Each new row is followed by its nearest point in the smallest flat space through zero that holds the last named rows.
In the rows, 128 means zero.

Q694:
[[135 112  79 137 105 173 204 154 165 136  54 101  90  82 115 134 119 144
  122 118]
 [116  40  71 121 168 142 162 107 131 148 148  92 166  95 125 152 140 151
  131  65]
 [ 90  85 118 141 167 150 140  93 107 200 172 193 119  76 127 153 129 154
  131 107]
 [100  79 154 156 193 193 169 149 158 142 149  96 129  77 183 124 138  95
  154  59]
 [ 68 103 163 238 106 135 154  91 166 170 133  83 163  80 103 187 136 193
  107 158]
 [126  93  80 108 134 164 212 102 197 161 124 179 112  50 135 147 121 117
   99 153]]
New rows:
[ 96  76 115  92 129 154 140 126 150  83 155 133 137 121  79 129  61 151
  85 136] | [134 104  96 112 127 121 147 109 146 129 133 129 145 116 119 140 129 134
 114 134]
[174  78 130 142 137 157 111 101 133 157 140 115 131 136 132 166 138 114
 127 135] | [120 106 123 131 140 128 133 115 134 135 145 123 145 118 130 138 133 132
 126 120]
[122 192 163  94 108 135 157 107 123 114 106 126 119 153  65 141 134 140
 128 125] | [136 156 129 131  99 118 121 135 122 121 104 131 114 142 112 125 122 138
 123 152]

Q839 (6 x 20):
[[168 110 138 169 170 119 131  82 112 113 154 134 157 140 143  83 183 104
  117 121]
 [117  61  96 148 118 141 127 143 134 115  84 195 144 145 112  67  97 143
  166 112]
 [130  89 170 125  76 125 146 170 125 164 155 180 129 188 120 144  90 127
   62 191]
 [128  87 174 152 123 205  91 125 125 115  80 113 107 101 115 119 133 157
  123 104]
 [129  79 170 140 114 167 183 166 144  91  81 123 122 153 113 161 136 132
  143 155]
 [136  97 158 113 233 127 126 179 136  96  42 110 121 155 157 104 119  94
  102 138]]
New rows:
[153 129  89 111 138 121 109 134 145 131 140  96 105  97 113 127 146 159
 205 116] | [116 151  94 124 127 128 128 112 134 114 119 110 126  96 122 132 135 138
 176  98]
[116 153  88 131 140 136 147 123 145  98 151 129 160 161 127 171 126 163
 118 207] | [128 139 125 119 113 106 167 139 134 126 146 128 133 147 127 156 131 118
 132 153]
[117 135 132 145  54 169  84 153 117 138 207 114 135  69 107 199 122 126
 109  75] | [117 157 143 129  53 162 100 102 121 159 172 110 108  90 108 168 127 164
 119 119]

Q116, 6 rows:
[[192 149  99 102 107  79 119  44  78  59  91 129 167 176  83 153  46 135
  123 136]
 [189 161 120 188 119 105 125 164 125  93 150 123 103  93 101 144 114 140
  128  80]
 [185  97 110 113 117 107 132 151 143 127 106  77 140 182  84 111 168  93
  132  86]
 [165 125 142 111 127 178 159 176 117 160 183 127 116 151 134 121 100  90
  133  85]
 [128 150 121 104  60 166 176 185 117  85 118 160 139  76 110 165 129  96
   54 125]
 [162 147 139 110 133 112 109 179  60 139 207 126 138 117  82 115 154 173
  139  66]]
New rows:
[103 130 127  98 119 127 123 118 125 174 160 134  74 140 180 153 179 157
 167 166] | [ 83 118 144 121 154 139 116 125 130 165 146 134 124 123 154 111 148 146
 145 144]
[170 106 118 160  91 160 107 122 162 115  86  75 107 148  84 112 180  98
 105  81] | [170 106 109 146 112 110 136 157 169 115  90  86 123 148  99 123 170  92
 121  99]
[154 180 149 110 102  78 130 130 136 142  74  74 110 162  94 108  90  97
 115  85] | [180 121 112 130 117 110 133 122 134 108 107 103 133 162 101 130 117 105
 130 106]
[165 124 113 123  74 102 156 105 116  85 148 133 170 180  82 172 165 147
 103  91] | [171 132 109 100  97 101 129 133  97  91 114 116 157 144  75 136 137 126
 107 105]
[ 85 181 127 167  96 101 152 152 166 102 150 177 158  82 181 180  77 172
  96 145] | [ 99 169 132 165 112 141 136 127 126  95 130 174 111  54 152 162  92 148
 101 155]
[ 96 142 136 144 152 134 104 174 183 129 145 133 180  89 175  78 153  95
 112 148] | [ 89 119 137 142 133 146 132 154 158 150 127 131 112 101 152 122 164 124
 123 139]

Q703 (6 x 20):
[[186  56  99 103 112 102  15 155  81 140  90 106  94 154 127  74 152 121
   56 193]
 [ 72 101 156  81 160 168  60 171  73 161 104 166  69  56 201 122 189 123
   45 134]
 [ 79 127 112 108  25 129 126 222 137 176  92 196  88 136 159  48 190 142
   92 153]
 [114 111 139  87  91 116  65 171 113 188  15 139 122  72 199  53 217 108
   92 157]
 [110 138 142  83 158  40  18 154  80 156  94 166 146 146 144  70 164  90
   87 213]
 [113 112 186  80  68  88  17 130 119 194  33 216  53  37 214  28 183  80
   77 202]]
New rows:
[102 132 120 144 135 120 159 116 125  97 144 119 149 207 109  92 132 101
 125 137] | [125 143 110 134 127 104 140 144 129 120 148 127 155 175  99 125 120 133
 139 138]
[173 138 119  60  91 123 131 129 103 125 144  80 111 107  96 128 176 104
 141 116] | [149 111 117 129 120 134 121 130 127 130 108 104 132 129 128 121 137 131
 125 126]
[114  98 122 134  97 137 138 169 166 147 163 135 207 165 143 112 131 116
 118 190] | [118 139 107 127 106 106 135 163 130 134 128 135 148 169 112 105 140 134
 131 142]

Q747:
[[165 173 213 186  97 124 124 159 128 148 123 144 178 154 145  88 123 136
  112 134]
 [ 84 101 196  93  79 143 126 149 123 138 134 133 149 146 111 140 124 136
  125 131]
 [ 95 174 186 112 123 169  93 169 110 157 100 133 121 195 137 123 131 101
  125 136]
 [ 98 125 179 140 110 142 111 127 126 121 138  91 140 118 110 103  49 124
  119 119]
 [148 106 121 164 101 153 117 144 162 140 106 167 118  72 134 108 118 142
  144 103]
 [136 109 158 173  82  84 192 185 157 127 127 128 142 118 127  85 125 118
   57 135]]
New rows:
[ 93  82  79 104 180 139 107 180 168 120 159 142 149  77 163 166 104 179
 102 147] | [115  89  93 112 123 130 137 121 142 120 129 131 108  93 118 140 126 133
 134 118]
[ 89 183  99 149 154 152 167 160  98 119  85 162 134 126 155  82 160 174
 180 124] | [149 154 114 143 140 143 114 141 132 144 105 155 115 137 147 124 155 123
 139 126]
[138 151 100 165 120 176  99 119 112  92 136 179 180 169 162 146 157 111
 119 178] | [156 162 135 135 140 131 115 126 117 141 122 149 141 155 145 134 164 133
 144 135]

Q341:
[[157  99 133 130  53 127  92 137 113  98  87 130 125  58 109 172 132  82
   75 158]
 [179 113 151 107 139 117 159 133 133 201  85 141 153 129 125  97 138  63
  146 136]
 [182  71 112 137 102  49 126 124  66 105  95 153 126  84 110  82  90 135
  102 187]
 [101 112 133 126 141 173 116 126 127 117 101 127  83 113 134 137 133 137
  166 109]
 [134 201 160 136 128 163 151 121 114 174 107 134 114 136 162 165 113 126
  160 109]
 [113 101 127 186 116 133 134 200 118 109 141 186 136 146  96 104 180 162
  102 141]]
New rows:
[133 121 124 166 125 111 182 160  91 171 104 119  98 107 164 176 126 167
 175 106] | [133 155 147 150 131 144 145 134  92 147  99 154  99 125 146 132 114 150
 159 127]
[122 168 155 104 157 174 164 121 105  88  88  97 125 133 107 121 116 158
 101  74] | [111 149 132 128 136 150 127 119 127 126 128 121 109 131 142 144 120 143
 147 113]
[ 80 158 112 121 113 136 133 143  79 153 112  83  82 161 144 113 181 166
 117 123] | [107 145 131 144 137 148 132 136 122 123 134 137 111 140 136 134 131 157
 144 116]
[ 81 137 168  77 174  83 117 131 153 131 105 120  84  95 168 160 143 129
 181  83] | [109 129 132 103 155 161 123 101 139 134 112 105  96 124 145 136 117 125
 173 103]

Q930:
[[ 91 119 152 138 171 115 164 116 112 154  83 111 129 137  77 126 155  64
  128  89]
 [ 97 122 126 135 123 113 133  69 147 138 120 125 125 109 159 136 135  99
  124 141]
 [124 105 166 104  94 131 176 136 131  19 155 169 114  91 153 159 127 114
   98 123]
 [137 112 166 144 121 112 110 122 175 127 119  72 148 103 120 145 122 172
  132 158]
 [112  84  94  82  85  43 172 175  66  68 108 100 137 164 112 110 187 143
  124 177]
 [ 85 137 125 188 100 151 147 150 153  79 107  84 125 123 126 130 171 146
  121 154]]
New rows:
[126 132 106 142 180 114 119 168 175 128 136 124 125 152 122 111 165 109
 115 146] | [119 135 118 145 132 134 128 142 124 136 116 113 129 140 114 119 142 131
 132 128]
[ 70 104  94 103 155 106 131 126 122 183 150 117  90 147 103 178 159 181
 133 109] | [124 125 113 124 136 108 123 125 115 157 114 113 134 144 117 116 138 125
 136 134]
[135 167 124 152 155 129 141 130  66 182  96 153 174 139 182 118 112  90
 109  97] | [121 145 103 125 152 139 125 112 105 171 125 156 119 146 127 113 125  91
 134 102]
[117 121 175 161  98 119  86 166  95 103 151 128 160  67 104 103 104 159
 110 119] | [149 123 156 130 122 138 125 158 143  99 137 117 134 117 115 139 118 160
 125 129]
[134  72 179 116 145 123 120 143 177 149  77 124 146 171 161 155 167 142
 106  63] | [130 115 165 127 147 118 134 125 140 135 114 109 137 117 101 139 124 121
 128 115]

Q260, 6 rows:
[[194 123 135 161 134 160 164 147 156 167 148 155 118  85  78 134  88 160
  149 110]
 [121 101 114 116 133 190  43 108 118 111 200 143 185 138  67 122 177  99
  124 116]
 [138 180 118  84 125 144  89 104 210 135 161 105 146 120 129 168 168 128
  143 142]
 [109 145  89 105  99 112 133  85 181  96 135 138 119 143 155 177 144 155
  107 143]
 [130 113 152 176  98 128 127 108 140 136  99 127 147 143 102 115 150 113
  113 153]
 [144 148 122  66 148 123 121 153 153 111 108  95 160 147 140 142 140 100
  147 134]]
New rows:
[ 74 137 127  98 119 141  88  86 176 145 101 140 101 155 102 124 172 123
 147 129] | [106 147 130 125 111 129  94  96 156 127 138 116 137 136 134 138 166 120
 120 146]
[140  79 114 123  90 141 103  95 182 174 128 130 137  89 108 179 105 164
 124 150] | [151 134 118 147 105 145 134 101 181 136 147 147 128 115 102 155 132 154
 124 135]
[ 83 144  86 180 127 100 137  95 153 142 118 110 181 167 114 119 178 180
 103 129] | [107 125 127 153  93 120 119  88 151 118 119 133 134 146 127 137 157 129
 104 152]
